All groups share one centre, and each spreads out both ways along 10 directions, with some noise.
Known rows, each followed by its group:
[-18 -30  42  13  32 -22 -24 -15  -5   7   1  30  -3  -6 -10]
Bokad
[ -1  29  -1  15  25  19  11  -7  18  39 -15  14   3  -8  -8]
Zufe
[  9  -4  -2 -10  24 -17  21   6  27  -8  -6  -6  -2  -4   3]
rom
[ -6 -25 -12   8  -2  -7  21   1  13   8   8 -10  -3  12  30]
vig
[ 10  15  -6  -1   7   6  20  -7 -10  -4   0  25 -24 -32 -11]
sot
[  3 -20 -12 -11 -19  18   3   2  29   5   8  -5  -5   6  -5]
sot
[-10   1   4   4 -23  -7  -8   6   3  -2 -17 -33  14  10  -6]
rom
[-13  15 -13  -3 -19  15   3   6  64  -5  18 -32 -14  -2 -37]
rom
[ 20 -18 -11 -13   2 -19  26   6   2 -24 -24 -29  -6  -6  15]
rom
[  7  10 -46  -7 -19  15  12 -22  10  14  10   8 -23  -9 -31]
vig
[ 12  -7  -6 -33  16  10  25  34  23   8   1 -21   9 -11   3]
Zufe
[ 33  -3 -19   8   7  25  20   8   5  17 -21 -23   0  40   5]
ruliz
[ -3  -3   0 -15 -33   1  -2   0  29 -13   2   7  -4  21 -27]
lasi
[-32 -14  -5 -19 -14 -13 -33  -8   9  11   3 -11  33  -8   1]
lasi
[  4  22  27 -35   2  13 -24 -20   2  17  34   2  -2 -28 -19]
rom
[ 10   6  45 -29  10  -2   7  10 -12  17   6  -2   7   8  -2]
Zufe
[-17  33 -15 -11 -17   5 -14  -7   7  10  32  19   9  15 -15]
ruliz
[ -5 -10 -12  22  -7  13  11  -3 -28  17  -6  -3  -1 -17  17]
rom
[-26   5 -30 -17  -3   5 -27   2  24  21 -18 -10  42 -37 -10]
Zufe
[  7 -23 -26  19 -11  18  13  18  12 -30 -10  20 -14  11  14]
lasi
[-21  18 -43  23  12 -12  13   7   0  21  -3 -22  15  10  13]
ruliz
[ -1  -5  22  -9   1  -1 -14  -2 -10   5  10 -15   7  -4   0]
Bokad
[ -7  17  -6 -11  -4 -15   7 -12   0  -3  10  -2  -6 -22  -3]
sot
[ 10   0 -14   1  -1  -4  27   3  10   3   0  11 -14  39 -11]
rom
[ -7 -23 -29   2 -33  -5  -4 -11  -3  -7 -28   4   6 -10 -12]
Zufe
[-21 -17 -11  11  20 -13  30   6   3   7   1 -18  -7 -53  26]
lasi
[-14  -1 -27 -11 -10  13  25  28  36   4  17 -17  -6  -7 -12]
Zufe
[ 10 -11 -26  24  12   0  -6  -5  -9   1 -16   0  -9  17  -7]
Sorop
[ 14 -24   7 -12  38 -10  -1 -21   0  11  -9   2  -3 -34  12]
vig
[-33  -5  12 -19 -22  -7 -12 -15  11 -13  32  26  -8 -53  -8]
ruliz
[ 23  -6  22  18 -31 -11  -7 -24 -30 -15 -22   6 -23  32 -25]
Sorop
[-18  29 -59  17 -13   7  10  -4  19  21   9  -3  10  21  -1]
Sorop
[ -5  -7  39 -11 -34   3  12 -29  13  22  15   7  -8  13   5]
vig
[  4  -5 -17   5   3 -20  -4 -21  18  12 -40 -21  18  29 -12]
Bokad
[ -7  24   7  -7 -28  -3  14  -5  11  -1  -4   1  -5   2 -22]
Bokad
[-21  -4   0 -23 -33   2 -12 -28 -19  44  30   3   8  -6  -3]
rom
[-30  36  13  -3   0 -44   9  19   3 -32  -7  11   3  14 -35]
Sorop
[  9   9 -21  -6  23  -6 -34  -5 -25  22  -4 -20  34  29   0]
lasi
[  0   8 -41 -16  10 -16 -21 -12  -1   3 -10  14  24  13 -12]
Bokad
[ -5  21  -1  11  18 -17  -3 -18 -18  -8   4   7  -2 -23  26]
sot
[  5  -6  -3  -3  29 -11   2  14  -5  -8 -16  19  14  -6  18]
ruliz
[ -5 -27 -17   0  14 -16   4  25  -5  -7  -2 -14  16  18  28]
vig
[ -1 -15 -13   8  21  -1  -9  15  -1  -4 -27  -6  18 -14   1]
vig
[-21  12 -28  24  -4   8  37  13  27   5 -18  25  -1 -15   8]
Bokad
[ -6  14 -51  17  -9   8  -2  -6  22 -13  -3 -16  -9 -11 -17]
Zufe
[-11   8 -30  27 -26  13  16   6  10   1  -5 -14 -17   8 -19]
lasi
[-19  18 -26  20 -19  26   9 -20  19  25   8  12 -10 -23 -13]
lasi
[-11  22 -15   5   6   3  12  -3  10  32  -2  -5  19   4   5]
ruliz
[ 39  -8  -4 -10   7   5   9   7  -5 -10 -14  18   7  54  27]
ruliz
[  7  16 -15 -14  -8  11   9  11  -9  10  27 -44   0 -10   2]
Sorop
[-18 -21 -25   1 -17   0  -9  13  -2   7 -12  -1  13  12 -14]
sot
[-24 -27  10  38   5  -4 -15   3  12  11   5  -6 -12  20 -12]
Bokad
[  0  10  13  -5 -11  22   5 -14  16  26   0   9  -1  -9  -4]
Sorop
[ -6 -20  -7  10  29  -9  -1  27  29   3 -18 -37  17  34   7]
rom
[ -2  -6  31  -4  17 -13  13  10   4   0  22 -11  -5  29  13]
vig
[-38 -52   4  25 -26   8   3   8  29   4  24 -10 -24  -4  -3]
Bokad
[ -8  16  -7  16 -14   1  27   1  15  -1  -4  -1 -13   6  -8]
sot
[ 41 -14   6  -3 -11  40  -7 -29  15   9  17  -2 -37  13 -15]
vig
[-29 -34 -41 -14 -20   6   6  27  14  23   2 -14  19   6 -11]
Zufe
[ 15  10  10 -28  61 -14  20  27  18   0  49 -15 -11  17   5]
lasi
[ 15  32 -27  13   0  32 -15  23  14 -18 -10   2 -11  -3 -49]
vig
[-20 -24 -12   2 -18  -5  -3   7  16   2  -1   5   9   3   3]
Bokad
[  6  -5   4   6 -28   3  23   3   1   6 -18 -45 -12  13 -10]
rom
[  1 -18   4  -6   2   1  45  20  -2  23 -21   7  -1   7  -2]
Zufe
[-14   5 -12 -17  -5   8   9   9  25   1  46  11 -12   6  -3]
vig
[  5 -16  13 -13   6 -16 -15   3 -24 -11  -8 -17  13   0   8]
ruliz
[  0  -7  -4 -10  16 -23 -15 -14  -8  11 -26   6  16  -7 -19]
vig
[  1 -26  -4  -5 -25   6   7  14   4 -16   8 -16  -9   5   7]
Sorop
[ 12 -15  12  -6   5  23  -9  14   7   2  17 -13 -14 -11 -15]
Sorop
[-21 -12  13 -21 -16  -3   1   5  19   0  10   5  11 -19  14]
Sorop
[-10  15  13   7   6 -10  -7 -12  -2   4   4 -13  13 -11  21]
sot
[ -3   3  -8  -2  -4  -6   9  -4   1  -5  -5  14  -5 -12  -6]
sot
[ 14  19 -18  22  11  -6  38  11 -10  -1 -19 -24 -16   0   2]
Sorop
[ -2  27   4  16 -24  10  -4   0 -25   5  -6 -50  -4 -10 -22]
rom
[ 14 -37  -6 -18  -1   5  -4  14 -11 -14   3   4  -7   1  -2]
ruliz
[ 33  -5 -16  -8  15  -7   0 -18 -15   5 -36  -3   7   0  10]
lasi
[  1 -30  -8  10  21 -12   2  27  -5 -20 -12  -3  11   8  32]
lasi
[-10 -16   0  10  -1  -1   1   3  -3   0   9 -16  -8  -4   1]
Bokad
[ -7 -15  15  -3 -15 -12   3 -29  29  11 -11 -14 -12 -10 -13]
Bokad
[-30  15 -44   6   0   1  31  45  28  13  12 -33   5   7 -19]
Zufe
[ 30   4 -26  -6  20   4   1 -26   1  -4   7  27 -22  -5 -17]
Sorop
[ 16 -22   9   6 -21  11  -4 -28  -8  15 -44  -2   8 -18   5]
vig
[ 13   4  36 -11   6   3  15  -7  -7   2  -1 -17 -13 -24   2]
Bokad
[ 20 -18 -24 -39   4  12 -20 -16 -17  22  31  -5  16  -1  26]
ruliz
[ 11  21  -2  -1  28   1 -10  15 -36  -9  -2  18  -3 -13 -36]
sot
[ 12  16 -12  -7  17   9   6   0   5  21  -1  -4   3  -7  -6]
ruliz
[ -4  25  -6  21   2   2  -4  -8 -24  -5   4  28  -8   0  -6]
sot
[ -6 -21 -21   7  18  14   5  -6   6  26   3  -1   4 -38  26]
lasi
[  4  11   2 -22 -21 -12 -18  -5  -2 -12  -7   6  12  19 -17]
lasi
[  4   7  43 -22   7 -26 -21 -11 -23  -6 -14  -9  25 -20   8]
Zufe
[ -1 -24  14 -13   3  -2  -8   8   0  -7  -6  15   9  -5   6]
ruliz
[  5  -8  -4   3 -16  26   4   5  -5  33  -1 -24   3  12  -2]
sot
[  0   4 -27  12  13 -12  37   8  18   2  -5 -31 -18  -6  -4]
rom
[ -2  23  -3  32  18 -16  13   7   6 -21 -15 -23  -1   1  15]
Zufe
[ -3   8   9  21  -9  14  16  -1  14  11  -7  -3 -18  -8 -17]
Sorop
[ -8  -9 -11   2  -5  22   5  15  29  13  11 -12  -5   1 -15]
sot

New rows. What belongs after each?
[-10  26  -9  -7  -1 -32  19 -29   7 -14  -5  43 -13 -21 -13]
Sorop
[ -3  -1  28 -13  14 -10  29  33   4   9  -4 -16   8   4  10]
Zufe
[  0 -20  -3   4 -18  24  12   2 -12  25 -16  18  -2  -4 -10]
sot
[ 30  13   0 -19  -9  -9 -23 -28 -40  16 -22 -29  17   9 -14]
lasi
[-20 -12 -21  13 -11   7 -19   3  -1  14  18  -9  10  30  -5]
Zufe
[  3  -4 -22   2   2  33 -27   7  13  13  25  16   8  33  -1]
lasi
[-40 -12 -27  16 -17 -13  13  12  -2  14   0 -34   1 -20 -17]
ruliz
[-25  17 -15   7 -13 -14  22  -2  14 -12  -9  25 -10 -21 -24]
sot
[ -8 -15 -31   8 -19   2  25  -4  13   9   3   4 -12  15   3]
rom
[-10 -11 -18 -29   0 -29  -9  -6  19 -23   7   2   5 -21  -7]
sot
[-13  13 -29   5  -4   7  -8  -7 -10  -9   4   4  -1 -56   6]
rom
[ -5  13  17   3   4 -26  -8   7  25 -21  -4 -24   9  23   3]
sot
[ 11   1   1 -21 -10  19   2 -15   5  35  12 -13   6  -3   6]
ruliz
[-11  16 -32  -5  16  -7  -1  23  -4   7  14 -34  18   0   4]
Sorop
[ -1  -4 -24   4  32 -39  -4 -13 -15  -6 -12   4  -2  -3 -17]
Bokad
[ 21  -3 -12  -6  -4  15 -33  -5   4 -10   1 -15   8  18  -4]
Zufe
[-21  -9  -2  20   4  10  -4  12 -19  29 -19   3  20  -6   7]
sot
[ 15 -10  -3  -1  13  -1  24  -9 -31  20  -2 -19  -8 -26  21]
rom
[-16  -2  16   3  27  18  -9  27  30  34 -14 -17  34   5  11]
Sorop
[-32 -10   9  38  34   7 -28  34 -22  11  18  19  18  11   7]
Bokad
[ -9  -1 -17   1  22 -31 -14  12 -15 -16 -17  24  29  20  13]
rom
[  4 -36 -16  30  23  13  17   8   9   1   9   9 -31  -2   8]
Bokad
[-21 -17 -44   6 -25   6  28  15  22   2   7  -4 -12  -2 -14]
Zufe
[ -6   4  11  17   9  15   2  -7   4  10   6  15  -4 -15  21]
sot
[-13   4  -2  -7 -17  20 -24 -20 -23  43  38  11   8  16  -6]
rom
[ -6  -9  14 -14 -14 -11  -3  -4 -17  -7  29 -28 -14 -25  -6]
Bokad
[ -3 -16 -24   5 -23  13   5   8  -1  13   9 -24  -3  24  -7]
ruliz
[  8 -38  21 -38  11 -32  16  -1   1   4   6  14   7  25  25]
vig
[ -8  -6   8 -20 -12  -8  24  -9 -15  15  -5  16  -4 -19  -9]
Zufe
[ -7  15   1  -5 -31  -4 -31   1 -21 -31   3  19  10   6 -18]
lasi
[ 12  -2 -38  -3  31  13  16  23  16   8   4 -16   8   8  15]
Sorop
[  6  -6  12  -8   8 -18  -6 -12 -19  12 -51   1  28 -16   1]
Zufe
[-15   0 -10  -6   5   5   5  23  21   4  11  -8  12   0   2]
Sorop
[-11  35 -17  17  -4  18  34  13  43  11  -5   8 -13  17 -15]
Sorop
[ -1 -14  28 -17   3  -8   0 -11  15   8  -2 -18  14 -20  32]
sot
[ -7 -17  -6  15 -20  11  -9  -4  15  -6   8 -22  -8   0  -5]
ruliz
[-20  37   5  13  13 -21  10 -14 -12   8 -29  13  14 -42   3]
lasi
[ -2  28  17  -1   1 -26   0 -15 -16  12 -25  -2  23   6   1]
Sorop
[-29  18   9  -7 -30   7 -25 -16 -22  42  29  22  17  27 -20]
rom
[-17   0 -23  14  -7  -2   2  31  -1  -9  -3 -21  15  24   7]
vig
[  4 -16  15 -19  -5  -2  -6  14  -8  -4 -19  16  26  -4  30]
Bokad
[ 10  29  18  -5  30 -21   2   6  -4  -6   0   6  -2  14 -16]
rom
[ 24   0   4   5   2  12   9   1   1  16 -26  -5   8  33  11]
Sorop
[ 19 -40 -19 -18  -6  10  -3   9 -15   6   5 -12   5  17  11]
ruliz
[-29 -19  -2 -14 -30  -2  12  16  23  10  -8  -2  10 -10  -9]
Zufe
[-12  14   3   7 -16   0  14  -2   1   4   2 -12  -2  -1   2]
vig
[  6 -19 -16  -5  -4  32  -2  25   8   8 -13   7  28   7  45]
Bokad
[  0  -8 -38   3  -5  30 -33  -9   2  12  14 -13   5 -23  -7]
vig
[-11 -16 -10   5 -15   3 -14  14  -1  -9  28 -22   0  29   6]
Zufe
[-18  -7 -11 -24   9 -15 -31  16  22 -13  10 -15  15  -3 -24]
sot
[-24 -25 -22  29  -4   5   7  13  16   1  -1   2  -6  16  -1]
Bokad
[ 14   1 -13  21   4   8  -2  -7 -14   3  -5 -13 -14   8 -10]
Sorop
[ -1   9   0   7 -29   4  33 -11   4  28 -16 -26   1  22  15]
ruliz
[ 33   9 -16   8  17  -1 -48 -13 -26 -19 -21 -24  22  23   4]
Zufe
[  0  27 -17   9 -11  -7 -14 -10   4 -19 -20 -16   4  -7 -17]
Zufe
[ -3  11   0  -7  -8   8 -13  12  10  -2 -15  10  13   9 -33]
vig
[  1 -25  -9  16 -27   6   6  15  21 -35  -1 -12 -15  23  12]
Zufe
[ -7   0   2  24  18  15 -17  16   8  -1   7  13   2  10   3]
sot
[-3 30 -4  0 -7 25 16 22  6  3 -1 18 15  2 11]
Bokad
[-21   6 -20  -5  -9  -9 -25  -1   6  -1  12 -35  17 -27 -11]
rom
[-10  11   5   0  15   0 -11  18   1  20  32 -27  10  23  -9]
lasi
[-40  -1 -21 -18   9 -17 -13 -16  12  28  40  -1  11 -27   2]
vig
[-35   5 -23  -4 -23 -10  24  25  21  -2   9 -20   0  -9 -19]
Zufe
[ -5  18 -31   2  18  -8  -4   5   0 -22  11   1   0 -30  -3]
rom
[-10  17  -5 -23  -8   3 -28  -2  28 -14  20  -4   5 -10 -23]
rom
[ -6 -10 -36 -26  -5 -24   4  -3 -18 -16  22 -12  -3 -34   2]
Bokad
[  2 -11 -30  12 -10 -13 -29   0 -12 -21 -22 -22  13   9   2]
Zufe
[-41 -31 -67  -2 -35   5  -4 -12  12  16  38   5  -6 -24 -16]
Zufe
[ 12 -12   6  10 -17  -2  -3   5  -5 -27  -5 -12 -19  19 -13]
ruliz
[ 17   7   6 -13 -17  35 -17   8   1 -11  39 -14  -6  -2   5]
vig
[-11  19   4  18  -1  10  -6   4  -2  11   2 -29   2  -9 -16]
rom
[  7 -10  30  -4  22   3 -11   8  -1   7 -10  -8   9 -11  -1]
Sorop
[ 10   2 -28 -20   7   0  12   0  18   0   4  21 -15   2 -26]
vig
[ -6  13  11 -10 -12  -8  22  11   9  -8  21   2  -9  19  -1]
vig
[  6  -7  -4  -8  13  -1 -12 -17  -8  39 -23  -4  43   8  40]
Sorop
[  6 -30  11   1  -9  15  10  -7 -15  36   0   9   2  21  17]
rom
[  6  -5 -14 -16 -10   3   2 -24  -5  -3  27   6 -26 -45  -5]
Sorop
[-27  -9  -9  12  15  -2  16  14  41  15   6  -2   4  -1  10]
lasi
[-33  13  23   2  16 -14  -8  21  15  -1  12  14  18   1   4]
lasi
[ 13  -1  13  -6   9  19  -1   1  30  -3  -4  21 -15   1 -28]
vig
[ -7 -13   1 -21 -25 -14  10  -5   9   7 -14  -4   6 -11  -6]
sot
[-27   1   3  -4  -7  -5  11  28   5   1   7 -35  13 -12   8]
Sorop
[  3  11  24  -1  -3   0   6  -2  20 -11 -14  -1  -3 -10   2]
Zufe
[-12 -26  -2 -13 -11  -3   2  -4  12  17   0  -1   8  -1  17]
rom
[-23   1   5  12  12  -6  -5   3   7   4  -3 -10  13 -30  13]
vig
[-15 -16  -2 -11 -22  -2   8   0   2   6  15  -7  13  -5  36]
vig
[  0  24  26  28   5  37  -9  10  23  13  -1 -18  -7   5 -27]
rom
[ 17   9   4   5   7  13  23   2  11 -11  -9  -4 -23 -37   0]
rom
[-14 -21  13  16  -6 -15  19  -6 -17  -3  20  10 -21   4  22]
Zufe
[-15 -27 -10 -24 -17 -22 -20 -14   1  -2  -5  -8  23   0  18]
sot
[  2  -9 -13  17 -11  13   4 -11  11   7   7 -16  -4  23  31]
sot
[  2  49  25  -3 -41  25 -10  -9 -14  -5  51 -28 -11   2 -13]
vig
[-38  24   1 -16 -43 -41  17  -5  -4 -22  10   0   7 -21  -1]
Sorop
[  1 -22  -1 -29 -19  -3 -21   7 -31  -9  26 -14  -3 -10 -23]
ruliz
[ 17  19  17  15  19  32 -14  12  15  -8  -2 -29 -13 -38 -13]
rom
[-27 -14  -7  12  -2   4  -2   8   6   2  20  11  -5 -15  -1]
Bokad
[ -7   1 -16  16 -23 -13  14   1  -1   0 -24  -4  12  34  14]
Sorop
[-16  22   7 -10 -16 -16  -3  -8  -6  10   0  -3  14  -8   2]
Sorop
[  7 -10 -11   7  -4  -4  38   1   3  -6 -16  18 -17   1  11]
rom
[ 15  17  42 -35   0  -8 -33  -3   2 -16  -3 -19  15  -6 -20]
rom
[  8  23 -25  41  39  13  18  29 -24  -3  23  -4 -15 -10  12]
lasi
[ -3  -1 -15  21 -23   6  11  -5  11  -4 -29   9  -1   4  -8]
lasi
[-16   4   2   1  15   2 -14   1  10  13  16 -15  11 -15  11]
sot
[  3 -12 -13 -15  20 -18   4  11  32  -9   0 -24   7   7   2]
rom
[  8   1  16 -22  -2   6 -18 -10 -22   0  21 -17  11 -26  19]
vig
[ -5  10 -14   0 -11   9  -6  -1   3  14  -9   4   5  10 -19]
Zufe
[  0 -27 -50 -47  -2 -30  10  -3  45 -29  16 -15  -5 -24   7]
rom
[ -1  -3  16  -8  21  14 -24 -14   0  47  -3  -9  27   6   8]
lasi
[ 11   2  -9  14  22  14  -1  -5   6   7   8   9 -13   2  -7]
Bokad
[ 10  -5  -5   7  16  -8  11   1  -1  -2  -2 -10  -9  14   0]
vig
[ 17 -10 -30   2   5   3  28  -1 -27  12  -5 -11 -10 -23   8]
sot
[ 25 -23  21 -33  24  -7 -11  24  -1 -19 -11  15   9  40  -7]
vig
[  3  -3  15   7   7 -15   2  -6 -18  15 -46   4  20  -2   8]
Zufe
[  0 -11 -27 -28 -10 -22  -9  -5 -16  -4  16   0   8  17   2]
rom
[ 15  30  21   6  21  11  23   8   0   8  -7 -16 -18 -20 -19]
Sorop
[ 10  13  -5  41  22  41   3  26   0  11  12  22 -10  32  10]
lasi
[ 26  25 -27  11  21  15  10  -8 -28  -5  24   6 -29 -10  -1]
sot
[  1 -12 -28  -4 -20  11  29 -16  -5  20  19  19 -21 -11   5]
rom
[-16   4   2 -29  16  -9  -6 -13  21  34  24 -15  14 -18  -2]
lasi
[  1 -12 -31  -4   7  -8   8   5  25  -2  -7  -5   3  14   4]
lasi
[  8  -5 -41  -3  11  -6   7  11   2   6 -12 -12  22  27  25]
Sorop
[ 10   1   1  -9  15 -14  -5  -4 -15  -2 -20  -2  13  -8   9]
lasi
[ 16  13  23  -3  19  19  -6 -15 -40  31  23  20  -7 -14   3]
rom
[ -3  -2 -19  24   9 -12   9   3 -12  -4 -19  -9  -5   4  -4]
Sorop
[-30  -5  18  -1   5 -30   0 -11  -2  19 -30   4  27 -23   9]
vig
[  8  -5  16 -11   3  15  20  18   1  12   5 -40   2 -27  18]
Sorop
[ 25  -1   3 -13  -4 -13  16   3   2 -35 -25 -26 -12 -15   1]
rom
